All groups share one centre, and each spreads out both ways along 10 directions, with some noise.
(in the rows, 128 means zero)
Known rows, each followed by its group:
[110 163 117  99 119 119 119 124 137  66 103 135 178 125 105  92 100  79
  85  90 137 151 156] => T
[119 164  94  94 135  77 134 126 150 133 117  95 160 109  72 115 106 127
 138 101 131 124 145] => Z
[121 131 136 135 139 121 126 129 130 146 126 131 134 120 137 132 137 129
 135 133 128 136 110] => X
[ 85 109 131 152 131 121 126 124 153 131  74 159 197 173 109 142 108 131
 126 155 159 144  79] => T
[105 158 132 117 161 115  95 102 122 100 111  99 123 158  99 158 101 142
 115 135 137 130 116] => X
[121 157 131 137 154 116  98 136  92 148 132 106  48 120 113 150 143 182
 171 146 118 105 125] => W
[119 146 120 140 121 123 116 135 118 111 124 123 121 115 112 115 144 146
 119 122 143 159 109] => G
[119 133 144 155 131 131 142  96 140 169 114 109  99 153 112 153 119 129
 161 131 137 105 114] => G
[127 144 156 110 122 147 144 126 165 103 111 161 170 131 152 107 126  76
 112  80 125 124 130] => X
[109 140 111 176 132 115 112  97 103 128 104 121  86 157 126 145  96 102
 114 127 128 107 146] => W
[156 153 110  69 157 114 143 146 144 104 116 119 168 129 101 137 105 154
 100 112 130 114  65] => Z
[130 159 141 125 169 140 106  77 138 100 137  79 137 164 118 145  94 120
  86 132 136 141 124] => T
[137 142 154 133 101 149 178 129 145 104  98 147 145 160 105  88 108 114
 126 116 142 118 102] => W
[126 145 105  91 133 111 111 163  96 103  88 124 110 136  70 140 113 177
 133 147 140 114  95] => G
[144 174 135 105 147 110 160 129 152 128 110 120 100 149  83 135  93 157
 143  93 120  67 110] => Z
[129 108 145  77 124 140 143 116 138 125 103 121 116 149 105 175 125 114
 147 144 137  83 116] => T
[154  61 134 111 145 136 168 156 139 133 146 142 140 163 152 133  80 158
 144 197  95  61 125] => G
[101 128 150 143 137 134  90 114 145 118 116 177 110 159 146 177 166 164
 118  65 122 123 133] => X
[145 171 157  86 153 156 118 136 138 138 110 129 135 135  96 124 115 137
 143  98 121 106 120] => X
[102 215 141 129 152 124  91 136 103 100  59 143 129 118  99 116 115 111
 112  73 146 147  88] => G
[107 145 154  90 161 144  99 121 132 128  87 137 151 143 116 157  97 102
 132 128 119 103 126] => Z
[120 158 117 117 167 110 109 127 134  90 124 119 180 113 146 125 121 114
  79 119 134 175  80] => Z
[ 98 149 112 148 151 110  90 141 116 132 112 137 149 108 128 125 124 132
 123 122 127 157 119] => T
[117 146 104 198 159 105 106 134 106 170 114 143 113 107 158 148 137 128
 119 117 127 145  84] => T
[127 181  87  97 145  75 132 123 138 112  98 112 136 122  73 156 124 158
  98  63 150 121  70] => Z
[113 153 149 148 134 138  92 144 132 141 125 152 145 134 113  88 110 156
 148 113 110 145 181] => Z
[134 160 142 121 128 142 122 125 117  92 106 130 133 147 110 113 113 126
 105 110 140 142 108] => T
[115 114 105 149 119  99 121 137 107 108 141 103 102 126 113 129 146 171
 137 171 140 153 110] => X
[122 130 102 143 121 133  98 144 100 118 109 155 121 137 114 138 145 153
 102 103 143 153 123] => G
[108 103  91 146 105 124 100 122  92 171  80 148 105 142  96 185 154 120
 124 123 169 133 105] => W
[132 153 137 138 134 139 122 126 117 155 106 115 124 129  99 128 136 154
 138 128 150 144  81] => W
[124 135 115 169  87 127 153 115  99  98 100 136  49 169 119 129  98  98
 118 117 130  85 135] => W
[144 131  99  95 117 117 140 116 134  94 133 102 154 128 104 118 112 105
  84 126 150 151 119] => Z
[145  80 120 207 106 130 154  67 153 176 184  92 101 155 155 149 163 135
 119 134 149 155 131] => G
[151  86 120 140  79 132 166 143 132 112 147 142 103 162 113 111 140 174
 127 144 132 115 131] => G
[ 91 160 156 185 121 134 115  99 134 181 114 125 102 125 129 128 142 107
 166  94 135 137 153] => G
[154 146 142 110 147 141 146  87 141  85 155  80 124 147 134 132 111 117
  93 135 131 130 103] => T
[103 133 148 144 126 113 150  96 128 111 109 101  91 138 145 156 122  83
 138 151 133 106  87] => Z
[108 111 129 122 116 115 139 128 144 117 110 132 151 146 112 136 127 141
 138 148 139 124 122] => T
[116 159 133 155 130 114 134 134 109 149  96 122 104 131 107 123 109 140
 157 139 131 111 107] => G
[ 97 133 177 148 141 140  93 154 120 132 118 163 125 129 136 106 138 170
 175 139 110 134 145] => Z
[124 149 150 157 143 138 144 111 134 137 101 129 122 150 128 131 111 117
 124 115 140 116  91] => X
[136 115 124  91 137 148 121 142 131 178 103 144 161 140  91 133  90 125
 154 146 126  99 152] => Z
[115  97  97 187  85 146 120 150  73 204  56 190  94 146 115 164 134 110
 145 129 153 106  99] => X
[140 152 135 114 100 134 157 145 126  95 116 120 130 134  95  62  92 124
 136 131 129 119 142] => X
[122 120 134 123 110 128 151 137 123  94  95 139 135 152 116 125 110 119
 124 156 140 115  90] => W
[ 71  67  95 204  80  95 143 113 113 118  78 162 131 151 160 156 134  67
 109 161 153 137 112] => X
[120 164 121 151 121 110 155 101 133 131 112  88 111 137  96 104  85 102
 130 122 145 118 126] => G
[133 144 136 132 147 136 116 157 110 125 123 140 123 117 135 114 116 153
 133 132 112 123 116] => X
[129 157 146 177  98 151 156 111 146 111  93 140 134 191  87  87  77 127
 106 105 151 124 117] => W
[128 120 134 125 119 120 137 143 126 102 139 140 114 127 137 127 144 154
 134 133 119 121 119] => W
[126 136 121  97 144 122 121 127 131 104 131 107 150 128 122 126 118 127
 119 144 127 141 122] => Z
[105 127 123 150 125 126 110 122 115 125 101 144 104 166 108 150 109 143
 130 130 130 102 142] => W
[138 127 129  95 120 144 116 145 131 101 108 161 153 127 116 142 164 153
 104  99 145 141  89] => X
[136 165 128 120 124 128 128 111 119 110 129 107 107 119 120 108 116 104
 122 108 122 128 153] => T
[128 102 127 125 111 110 154 140 136 141 132 132  94 123 128 147 148 147
 166 133 118  88 140] => T
[123 114 135 119 119 126 133 146 125 126 125 143 103 130 128 134 143 158
 155 140 119 106 121] => W
[130 150 130 122 137 151 131 123  99 156  47 134 156 136  99 162 132 104
 110 131 184 146   4] => W
[114 116 156 128 144 132 143 132 126 162 101 131 115 138 121 155 120 141
 186 165 123  82 104] => G
[152 192 165  75 159 164 126 134 142  99 101 131 148 143  90 105  92 136
 111  75 125 111 112] => X
[127 170 145 182 107 156 113 132  95 141  99 129  85 149  86  86 119 154
 147 112 146 139 124] => T
[106 176 148 131 152 124 111 140 122 114  98 132 123 114 121 120 127 131
 145 122 135 135  99] => G
[118 125 144  98 106 130 144 137 141  88 126 117 136 140  90  95 123 144
 149 151 132 129 143] => T
[143 150 167 146 103 137 164 139 146 163 134 130 112 110 116  85 147 145
 173 108 127 118 123] => W
[153 181 151 184 124 171 132 113 137  96 115 155 113 177 121  71  80 125
  76  62 130 130 138] => Z

New rows, each followed by its group:
[130 178 124  80 180 129  91 158 148 121 124 140 188 120  96 106  92 171
 112  91 107 137 137] => Z
[ 88 205 137  97 156 101  92 145 100 107  69 114 128 104  81 121 113 128
 154 115 139 137  90] => G
[120 116 124 177 111 116 143 104 131 112 138 133 122 137 154 142 172 140
 100 122 156 166  72] => X
[149 135 115 115 145 144 118 107 125 138 123 105 127 157 105 141  87 123
 105 127 134 114 130] => Z
[115 128 127 119 143 123 107 140 123 100 119 136 141 129 130 141 127 128
 116 141 130 140 107] => X
[146 164 134 167 169 158 110 102 108 127 114 127 105 156 143 151 124 136
  87 110 138 134  58] => T
[125 176 151 162 120 160 143 124 118 104  72 141 162 159 110  69  81  89
 105 118 155 151  85] => T
[118 140 103  63 162  97  98 171 120  89 111 167 158  77 162 166 155 119
 102  90 106 130 107] => T
[140 192 149 193 163 144 103 126  83 177 128 108  65 112 139 102 114 137
 157 127 117 126 113] => T
[ 98 109 122 121 102 104 130 112 146  54 127 124 143 152 121 139 151 134
 103 138 152 156 109] => X
[107 137 126 126 136 106 132 120 126  83 115 107 135 147 117 126 110 121
 115 154 138 137 107] => X
[115 127 104 167  97 109 146 112 120  95 116 120 126 140 126  97 106  94
 105 132 142 149 140] => X
[140 188 150 133 101 142 137 143 110 104 112 137  84 122 105  65 106 114
 143  74 113 106 170] => T
[128 137 141 105 131 151 126 126 112 136  92 130 125 141 113 147 125 111
 134 137 144 116  91] => T
[117 110 122 144 142 125 115 131 131 152 113 155 150 134 146 155 137 137
 125 123 130 129 106] => W
[123 146 150 154 131 150 128 129 102 203  64 149  80 143 101 170 135 136
 173 115 150  85  66] => W
[ 99 139 157 133 124 115 131 163 130 142  99 162 121 125 113 113 117 150
 191 128 106  89 148] => T
[123 128 136 165 116 145 110 143 113 141 116 158 133 141 121 108 136 157
 123 123 139 153 124] => Z
[109 116 136 131 129 113 113 131 125 140 132 107  98 135  99 151 154 187
 169 155 133 125 123] => X
[106 168 118 126 152 114  90  99 114 105 111  99 128 135 102 127  83 109
 108 120 129 138 164] => X
[ 88 130 115 150 162 106  88 102 106 155 110  80  96 149  91 192 124 169
 159 176 143 129 102] => X
[122  99 107 128 142 131 111 133 119 143 132 144 142 140 136 147 108 133
 117 148 113 114 154] => G
[111 140 119 149 128 121 113 135 120 131 105 142 127 125 118 122 129 129
 127 117 136 141 123] => T
[140 148 122 103 101 132 126 139 113  98 123 124 100 118 108 114 147 131
 125 111 133 128 140] => T
[123 183 142 110 126 123 147 111 121 112 114  78 122 100 114  95 104  70
 141 137 134 134 121] => W
[130 119 157 131 136 131 185 109 148 168 102 108 116 164 112 148  90 110
 176 167 132  64  88] => G
[130 139 137 154 143 140 143 100 125 103 115 115 125 148 159 138 107  84
  89 132 140 131  82] => Z
[112 132 119 129 139 121  99 123 111 104 112 132 110 139 130 156 118 125
 112 126 124 112 146] => W
[127 128 134 158 112 119 147 133 138  98 141 129 121 149 127  92 116 148
 123 130 124 126 145] => W
[141 138 176  83 147 150 149 118 152 103 124 127 103 167 124 161 106 143
 149 124 111  58 119] => T
[130 125 127 111 144 131 102 145 130 159 126 144 163  97 136 153 183 166
 130 114 141 170  72] => W
[117 174 126 138 144 119 111 136 104 127  98 123 102 132  92 119  98 144
 137 115 129 110 125] => G
[144 158 148 125 119 149 119 140 109 112 119 139  67 146 104 126 133 163
 134  94 117 105 129] => T
[112 154 151 207 158 125 115 125 120 175 124 126 100 135 134 110 101 149
 162 141 119 120 120] => T
[152 152 144 135 102 156 147 119 121  80 120 119 117 156 104  96 122 142
 104 120 147 143  94] => T
[110 144 116 112 122 116 130 118 126  60  92 132 172 141 124 111  79  65
  71 129 141 149 124] => X
[129 130 145  95 135 120 147 155 135  57 146 132 124 118 146 106 133 147
 132 153 103 113 123] => W
[108 125 134  75 134 135 111 150 120 102  97 155 144 136 116 159 130 135
 131 146 134 111  99] => W
[132 155 162  78 120 163 132 144 130 116  63 163 149 142  96 139 126 114
 140 100 143 100  81] => W
[129 132 159 109 113 156 149 153 120 139  76 168 122 146  99 141 135 139
 159 121 136  92  79] => W
[104 121 119 136 150 120  96 120 133 104 120 140 152 162 116 146 107 153
 105 138 126 137 133] => W
[122 125 140 157 104 129 134 136 115 149 109 137  89 139 103 120 136 159
 166 138 138 113 126] => T
[121 146 112 151 120 139 108 106 119 106  95 149 110 174 109 147 103 115
  86  81 143 117 135] => W
[121 174 144 124 135 141 112 154  93 139  84 147 120 110 123 103 115 105
 154 117 125 127 121] => T
[132 179 143 109 176 134 105 132 115 116 107 141 118 119 152 144 108 105
 111  84 109 104 115] => T
[129 126 113 135 120 132 125 126 119 124 108 132 125 144 111 135 125 131
 109 122 144 131 112] => G
[137 110 134  71 135 108 148 136 136 114 160 107  99 103 138 161 155 146
 158 146 107  83 138] => T
[119 154 120 144 161 125 108  96 123 144 103 112 120 139 130 168 101 100
 104 115 137 121 101] => Z
[104 134 144 101 163 110 111 133 141 115 140 119 136 122 139 144 119 152
 152 140 103 107 143] => T
[111 171  91 158 136 126  95  81 102  97  87 108 115 174  94 150  73  78
  57 103 159 144 130] => W
[106 170 130  92 182 111  89  98 123 103 105  68 134 144  78 166  96 153
 122 158 142 140  91] => X
[145 171 133 151  91 139 151 117 127  65 111 138  67 162 117  96 102 112
  94  73 129  95 143] => W
[148 174 146 146  55 148 169 129  94 114  85 110  23 154  49  85 125 143
 160 106 156  88 104] => W
[ 81  98 115 146 135 100 114 133 138 162  98 140 172 125 119 153 124 124
 151 158 141 140 115] => T
[135 199 149 121 177 149  86 130 107 101 114 127 120 126 128 115  99 128
 103  94 119 133 116] => T
[124 161 136 135 125 149 113 119 126 147  92 143 127 143  94 140 130 128
 118  82 151 131 104] => W
[120 119 115 142 119 120 131 146 109 138 113 132 124 121 120 113 117 123
 147 152 121 126 138] => X
[118 117 119 107  94 110 160 149 129 119 116 141 128 104 132 120 141 100
 146 123 128 118 128] => T
[143 127 158  89 126 160 131 117 131 113 109 125  87 169  96 164 128 153
 150 129 133  79 122] => T
[132 109 140 153  87 135 141 155 130 119 149 157  92 130 128 111 182 187
 152 113 127 134 131] => X
[141 128 152 117 105 141 150 162 124  90 119 136 134 150  96 104 152 206
 142 155 150 138  59] => W
[141 157 152 166 141 146 148 125 122 106 116 137 109 166 127 112 104 162
 107 118 130 112  81] => W
[154 177 139 104 133 141 130 144  98 103 131 115  91  94 138  97 131 107
 122 108 114 122 125] => T
[117 142 116 203 117 109 128 100 133 184 149  85 121 127 100  89 119 143
 149 137 144 167 152] => W
[147 144 150 147 124 138 159 137 128 154 120 122 107 137 108 100 113 141
 161 134 129 109 104] => X
[115 113 132 129 110 142 110 124 118 135 115 130 129 136 110 129 132 125
 146 150 137 131 149] => Z
[130 160 109 138 111 141 126  98 122 173  85 117 144 136  89 122  94  63
 107  81 153 139 144] => X
[131 123  96 145 127 121 116 120 108 120 123 132 125 138 119 133 126 135
  87 126 149 154 103] => G
[146 152 128 153  89 160 128 104 107 104 100 122 106 169  81 109 121 130
  88 109 170 156 105] => T
[126 129 131 147  96 127 147 132 121 109 109 136  95 155 110 122 120 139
 135 133 134 106 127] => W
[102 110 105  92 135 123  76 134 112 111 135 119 188 106 123 134 141 119
 111 159 137 190 144] => Z
